The rows are grouped in 3 ways, from coarse to fine. Each group lies inside one group of the grouping before and may be the whole of it. The rows also spread widely along 10 directions, which tell nothing about the answers.
In the rows, zero is written as 128.
Some rows, each with its group in each grouping after it:
[133 111 128 154 109  91 139 103 144 113 100  80 117 121  99 105 133 107
 119  98 111 129 162 149 143 149 133 102 124 197 177 138 131 157 118 120
 129 117 107  94 139]  Q_186 Q_415 zor
[103 108 166 143 129 150 124  84 120  92 153 151 103  98  99 187 142  92
 126  77 149 193 120 186 164 130 137 123  72 128 126 105 130 150 174 162
 137 149 108 131  89]  Q_891 Q_768 dudev
[187 120  89 172 142 109 110 147 142 127 140 114 120 128 117  79 131  99
 116 171  88 153 124 133 152 117 102 126 152 133 112  95 119 167  56 134
 134 103 117 146 126]  Q_186 Q_820 vakuz
[126 125 152 118 119 145 113  85 139 113 147 154 111 113 162 141 146 120
 126  94 156 144 109 130 119 107 132 131 127 109 120 130 112 135 124 147
 178 140  90 121 129]  Q_891 Q_293 guk
[110 115 115 129  93 117 105 121 126 148 107 107  92 105 104 157 134 167
 138  85 120 109 126 158 159 187 131  95 103 166 140  94 127 158 185 142
 109 123 141 128 112]  Q_891 Q_534 nanel
[149 114  96 138  99 109  95 114 105 147 121 127 157 111 143 121 112 155
 136 160 111 132 157 132 129 160 121 120 137 204  99 109 122 157  96  90
 130 150 111 123 122]  Q_891 Q_534 Gidu
[127 114 107 137  90 108 111 111 142 144  96 101 101  98  94 126 121 156
 160 117 122 104 149 151 155 178 120  98 132 189 123 105 127 168 160 143
 132 128 133 111 119]  Q_891 Q_768 susip
[154 125 129 159 118 102 120 100 147  97 121 122 149 109 114 134 134  81
 127 120 126 163 156 149 136 136 124 131 101 185 149 118 122 157  71 129
 144 134  90  98 147]  Q_891 Q_534 Ver
[124 155 131 120 125 157 121 100 116 137 134 168  77 118 155 113 131 159
 109 108 126 125 129 158 146 102 107 128 127 156  82 133 131 138 125 114
 175 148 130 120  88]  Q_186 Q_827 Bas
[132  75 119 173 119 134 128 133 118 108 141 112 112 131 125 137 129 110
 118 117 107 191 149 169 154 127 131 102 112 135 153 108 121 167 136 121
 104 129 119 144 112]  Q_891 Q_768 dib
[135 102 108 117 154 121 140 106 148 105  97 103 116 116 129  89 145 123
 142 104  93  92 132 136 181 133 109 111 161 181  85 117 162 164 134 141
 155 127 124 104 123]  Q_186 Q_827 Ronab
[119  79 135 119 141 113 113  94 104 116 143 109 163 106 111 139 141 121
 141 129 113 142 106 129 169 161 136 112 140 147  97  87 147 157 167 143
 119 144 103 147  97]  Q_186 Q_948 podaf
[148 131  85 134 110 142 116 135 149 139 116 130  48 116 140  80 113 162
 151 137 125  91 103 123 140 110  93 113 162 118  64 105 128 150 113 156
 172 113 130 142 122]  Q_186 Q_415 tiz
[141  84  59 128 108 132 111 146 111 120  99 109 138 144 190 111 125 154
 129 105  94 102 128 102 130 162 112 104 139 173  90 106 143 153  95  87
  96 149 123 132 150]  Q_891 Q_896 ligov
[102  74 105 156  80 147 126 138  90 139 133  94  68 145 143 126 117 173
 109  92 110 147 127 149 137 137 138  78 118 119 150 117 122 152 181 108
  87 129 138 163  99]  Q_186 Q_415 gomat
[139  97 120 132 143 118 118 109  97 125 142 112 168 137 151 114 146 122
  96 126  87 151 139 134 151 143 134 117 142 178 123 119 139 154 115  86
 108 144 107 131 115]  Q_186 Q_827 kal
[152  94 123 162 116 101 118 122 137 132 131 113 123 114 107 118 117 124
 136 164 114 169 157 155 153 136 127 113 142 153 128 108 116 172 123 135
 132 123 109 133 112]  Q_891 Q_896 ligov
[140 157 130 143  73  94 116  98 139 167 114 109 100 107 104  98 118 168
 127 138 132 116 166 145 120 140 132 106 136 192 164 146  96 150 109 113
 158 125 113  96 127]  Q_186 Q_827 Ronab
[106  99 164 115 166 112 137  90 113 117 130 110 143 123 122 126 161 123
  99  93  99 142 145 160 184 144 139 109 141 185 143 127 150 152 191 115
 130 132 121 119  84]  Q_186 Q_948 podaf
[133  84 115 143 124 128 135  99 111 105 120 109 139 116 132 105 122 121
 139 136 102 145 153 146 159 121 118 110 139 184  92 124 147 168 117 112
 141 154 108 114 110]  Q_186 Q_827 Ronab
[145 134 120 124 130  84  93 135 121 186 144  95 127 140 119 110 158 160
  75 116  87 109 117 128 151 192 145 106 160 157 175 104 114 139 156 110
  88  96 126 151 118]  Q_186 Q_415 gomat
[165 121  97 131 174 106  98 165 139 163 142 114 124 149 141 104 164 139
  79 122  68 123 124 143 177 171 121 115 167 152 143  92 124 153 138 116
  93  88 143 154 122]  Q_891 Q_768 dudev
[117 102 163 143 114 134 127  93 108 135 149 139 118 128 157 131 131 142
 102 122 132 181 167 163 129 101 142 113 133 153 152 154 107 149 153  96
 156 143 106 120  98]  Q_891 Q_293 guk
[151  90 134 108 162 102 121 105 141 125 129 114 165 120 160  96 147 126
 128 153 103 121 147 128 156 128 130 120 201 175 109 131 136 158 132 121
 165 120 101 118 130]  Q_891 Q_534 nanel
[162 103 135 160 184 115 119 134 100 134 171 128 153 146 137 101 152  99
  61 159  64 200 149 165 175 112 124 127 154 159 136 117 129 161 114  88
 113 116 123 153  78]  Q_186 Q_820 vakuz
[117  63 173 170 132 108 144  97  97 124 158  98 127 126  98 124 125 112
  98 150 102 214 182 191 168 113 155  98 141 163 171 141 125 168 185 107
 123 128 110 138  67]  Q_186 Q_415 zor
[118 116 125 132 128 148 125 101 104 105 132 137 112 123 148 137 137 117
 109  85 119 147 119 145 147 126 121 122 102 162  99 119 147 140 124 112
 134 153 110 127 106]  Q_186 Q_415 tiz
[138 131 138 128 139  96 123 108 157 130 119  93 117 120  95 119 165 113
 109  83 103 116 124 147 167 164 137 111 130 160 171 113 129 152 143 150
 124 103 117 111 132]  Q_186 Q_827 Ronab
[148  93 101 130 141 114 115 122 116 111 131  98 164 136 154 106 150 108
 108 111  90 129 116 109 142 145 126 117 150 156 126 113 139 152  99 107
 110 129 108 133 137]  Q_186 Q_820 vakuz
[151 142 109 114 152 106 100 130 137 128 123 126 154 145 168 130 172 114
  75  68  96 115 118 116 138 179 131 130 121 174 154 113 131 132  89  96
  98 123 111 118 154]  Q_891 Q_896 ligov
[150 129  92 138 149 142 101 159 117 144 136 144 101 142 169 118 145 150
  88 114  86 134 120 149 159 139 106 119 130 148 105  96 127 149 113 103
 113 115 145 152 111]  Q_891 Q_534 nanel
[100  91 120  81 132 140 114  99  99 104 116 118 172 138 207 157 169 137
 103  36 114  98 109 107 130 172 145 112 126 176 127 127 154 127 151  85
 105 157 107 119 146]  Q_891 Q_534 nanel

New rows, each followed by its group in each grouping:
[141 127 158 103 138 120 101  90 155 127 159 144 125  97 133 145 156 116
 135 121 154 130  88 128 138 134 140 132 152  94 118 103 111 138 145 182
 174 114  90 140 129]  Q_891 Q_534 nanel
[146  93 105 153 140 101 105 124 111 131 139 100 145 114  85 131 135 107
 122 137  87 150 116 147 178 182 124 116 124 166 105  70 146 167 133 138
  92 125 116 151 101]  Q_186 Q_415 zor
[128 119 116 142  84 128 106 110 131 134 127 129 101 100 112 142 118 145
 153 120 144 136 126 145 133 149 125 109 116 139 119 101 113 154 136 146
 139 138 116 130 120]  Q_891 Q_768 dib
[138  85 108 157 135 111 114 135 116 133 140  95 112 123  91 125 134 121
 117 129  88 151 118 155 179 167 126 104 131 140 122  78 140 167 156 143
  93 113 128 160  96]  Q_186 Q_415 zor
[136  66 112 135 113 116 107 120 133 118 136  92 141 124 136 138 144 120
 143 110 121 137 100 112 138 159 141 104 144 103 138  91 123 160 145 156
 111 121  97 148 148]  Q_891 Q_293 guk
[130 123  91 112 112 141 107 109 143 111 105 134 105  99 136 134 130 135
 165  91 137  89 100 122 144 156 105 120 124 151  67  93 140 149 122 157
 152 144 118 120 140]  Q_891 Q_768 dudev
[ 96  81 180 128  97 108 149  62 137 107 126  82 121 104  94 139 141 119
 142  86 145 147 150 157 146 130 167  93 130 148 189 150 122 156 195 153
 149 134  93 101 119]  Q_186 Q_827 Ronab
[108 122 100 154 152 145 143 129  87 104  88 121 107 144 138 123 147 122
  71  48  56 143 172 188 192 147  99 111  69 252 120 127 173 162 131  54
  89 153 168  98  77]  Q_186 Q_820 vakuz
[131 120 111 171 136 135 117 127 111 121 133 135  78 108  77 138 123 112
 118 119  97 166 125 187 190 147 103 119  83 162  84  75 149 168 140 144
 114 132 140 145  69]  Q_186 Q_415 zor
[155 189 109 145  92 127 116 123 141 143 122 145  75 140 169  84 130 143
  81  97 132 115 140 126  90 108 112 125 119 165 158 157  97 119  42  87
 162 120 113 103 149]  Q_186 Q_415 zor
[137 115 122 139 121 120 137 122 144 141 116 104  83 135 138  80 132 155
 116 124 102 119 153 149 150 112 121 101 169 154 145 142 122 157 138 121
 153 109 131 119 119]  Q_186 Q_827 Bas
[165 161  99 140 158 117 102 143 160 123 132 133  99 127 119 103 159 102
 106 103 105 116  81 124 160 144 100 132 120 118 118  78 128 142  76 159
 132  96 121 141 137]  Q_186 Q_948 podaf
[127 159  96  83 101 132  95 104 149 152 107 131  83  99 131 122 142 179
 158  82 139  37  67 103 138 175 110 118 144 130  71  89 135 135 141 172
 158 129 127 126 135]  Q_186 Q_827 Bas
[125 112 146 137  95 122 120  81 149  95 130 122 124  95 109 158 136  93
 153  90 164 153 122 139 124 139 140 119 100 133 150 120 113 145 122 165
 153 139  83 110 148]  Q_891 Q_768 dudev
[151  73 126 142 163 118 115 129 136 124 154 115 130 127 132 118 143 117
 121 153  97 163 127 152 174 129 132 115 171 118 119  94 129 167 158 149
 129 104 116 160 105]  Q_891 Q_534 Gidu
[141 102 147 138 168 108 121 134 145 135 152 112 121 145 134 126 168 117
  77 103  92 158 138 164 173 141 145 111 152 131 187 114 119 152 167 132
 115  89 127 143 115]  Q_891 Q_534 Ver
[126 135 119 139 115 123 131 107 135 128 103 119  81 115 119 104 125 140
 125 104 116 116 147 154 152 131 111 111 124 192 115 131 138 152 128 122
 154 130 126 105 111]  Q_186 Q_415 tiz
[147  99 148 144  99 104 117 108 129 146 164 101 130 130 142  97 133 136
 111 159 132 160 135 121 104 102 154 106 179 102 184 148  85 145 124 124
 150 107  93 144 130]  Q_186 Q_820 vakuz
[131 127 127 117  98  88 119  93 148 158 100  91 113 100  95  98 127 167
 152 133 120  84 149 137 149 164 129 102 168 189 135 127 125 159 156 142
 157 121 121 101 123]  Q_186 Q_827 Bas
[128 122 151 130 109 131 118 101 130 141 152 140 104 118 148 126 131 146
 117 126 147 154 145 149 123 109 140 115 149 132 147 144  97 140 146 124
 165 129 106 128 115]  Q_891 Q_768 dudev
[140 106 151 145 146 117 131  94 118 110 146 122 143 125 133 114 138  94
 100 131 111 176 150 153 147 110 133 124 140 172 131 138 134 149 112 108
 148 138  93 120 107]  Q_186 Q_415 tiz
[153 120 104 137  71 105  88 102 132 123 129 125 155 101 126 151 121 118
 154 127 153 135 108  99  98 172 134 127 105 138 119  94 107 144  69 140
 123 149  76 128 163]  Q_891 Q_896 ligov
[155  86  95 124 145  96 118 143 158 136 120  70 116 136 130  81 150 131
 129 124  89  88 101 106 160 161 127  98 196 127 132  96 137 157 141 154
 119  85 117 147 150]  Q_186 Q_415 tiz
[137 133  92 177  77 133 127 117 112 132  98 126  78 106 105 100  90 155
 146 150 111 144 175 169 145 119  93 109  97 207  87 120 128 174  89 105
 146 155 133 106  97]  Q_186 Q_827 kal
[148 104  98 166  94 109 105 124 139 121 114 102 123 110 103 136 125 111
 146 120 119 146 127 135 138 163 119 113 100 149 134  88 119 168  96 146
 115 127 104 124 146]  Q_891 Q_293 guk
[142 114  80 121 110 107  96 119 104 139 112 103 156 123 139 114 132 141
 126 111  98  91 107 100 137 191 119 115 136 189  92  92 145 145 101 104
  99 147 109 132 137]  Q_186 Q_415 gomat
[147  86 155 121 186 103 137 100 140  95 137 117 177 138 162 115 167  78
  91 111  94 161 154 140 163 125 143 128 165 174 145 140 143 153 122 106
 137 127  92 110 130]  Q_891 Q_896 ligov
[116  75 133 141 100 126 124 100  96 134 141 104 125 115 119 129 120 151
 137 142 117 156 141 150 149 134 142  98 141 144 122 115 125 166 172 126
 122 144 113 145  94]  Q_186 Q_827 kal
[115  60  96 110 108 130 127 108 156  78  92  77 126 124 157 136 155 111
 169  43 131  82  86  90 134 162 132  97 137 112 127 103 148 153 146 169
 123 127  98 116 184]  Q_891 Q_293 guk
[143  73  91 140 119 108 137 130 118 128 103  76 132 145 166  67 119 150
 125 141  84 113 163 118 139 127 120  93 188 195 124 142 141 161 114  81
 128 126 116 121 138]  Q_186 Q_415 tiz
[144 132 152 123 167 107 123 101 124 140 147 129 135 130 139  97 155 119
  78 126  98 142 142 150 161 126 132 127 167 177 129 137 133 141 134 105
 149 122 109 123  99]  Q_186 Q_415 gomat
[145 152 120 148 139 150 111 110  96 127 148 171 115 118 141 120 128 126
  97 135 106 168 137 164 153 110 102 140 101 173  71 111 133 151  84  98
 146 158 121 130  83]  Q_186 Q_827 kal
[130 124 127 106 125  98 103 118 129 165 129 107 148 134 150 124 159 163
  96  96 106 104 141 129 140 183 147 104 163 181 176 126 114 138 162  96
 111 116 123 121 132]  Q_891 Q_768 dib
[141  81  82 167 124 154 140 146 123  99 117 108  76 140 149  90 120 127
 129 123  91 147 131 148 160  98 100 100 131 128  95 109 141 172 108 126
 123 126 134 142 118]  Q_186 Q_827 kal
[127  88 123 152 104  92 115 115 130 149 125  79  99 104  58 125 124 141
 144 136 109 133 125 156 175 178 136  94 138 146 137  85 129 171 190 167
 107 109 125 148  96]  Q_186 Q_415 gomat
[135  94  99 145 148 133 114 134  88 130 131 128 153 141 158 128 136 131
  90 120  75 164 163 160 167 152 118 114 124 212 110 113 144 160 125  66
  95 151 133 133  99]  Q_891 Q_768 dudev
[128 116 105 171 126 126 131 135 107 136 111 111  84 127  99 112 124 144
 103 118  74 155 168 191 187 143 108 101  99 200 123 107 142 177 142 101
 101 129 156 124  80]  Q_186 Q_827 kal
[112 136 115 124  87 150 123  89 131 122 105 143  53  84 112 123 104 158
 176 112 154  99 112 145 145 122  99 116 116 153  47 109 142 151 144 165
 187 152 122 117  98]  Q_186 Q_415 tiz
[128  80  93 119 120 134 109 123 114 104 118 110 150 127 171 142 144 127
 134  90 110 116 106 112 137 162 127 110 129 149 107  99 144 149 124 119
 107 141 108 137 147]  Q_891 Q_534 nanel
[142 100 113 157 115 100 103 135  94 167 134 105 159 148 149 118 136 155
  81 137  80 163 176 148 138 163 138 105 136 202 172 126 111 160 124  58
  87 132 123 128 115]  Q_891 Q_293 guk
[161 148 147 117 130  81  91  88 145 132 158 123 183 107 115 125 158  95
 117 135 140 132  94  96 118 159 142 139 144 133 151 103 106 130  77 148
 146 121  66 128 153]  Q_186 Q_948 podaf
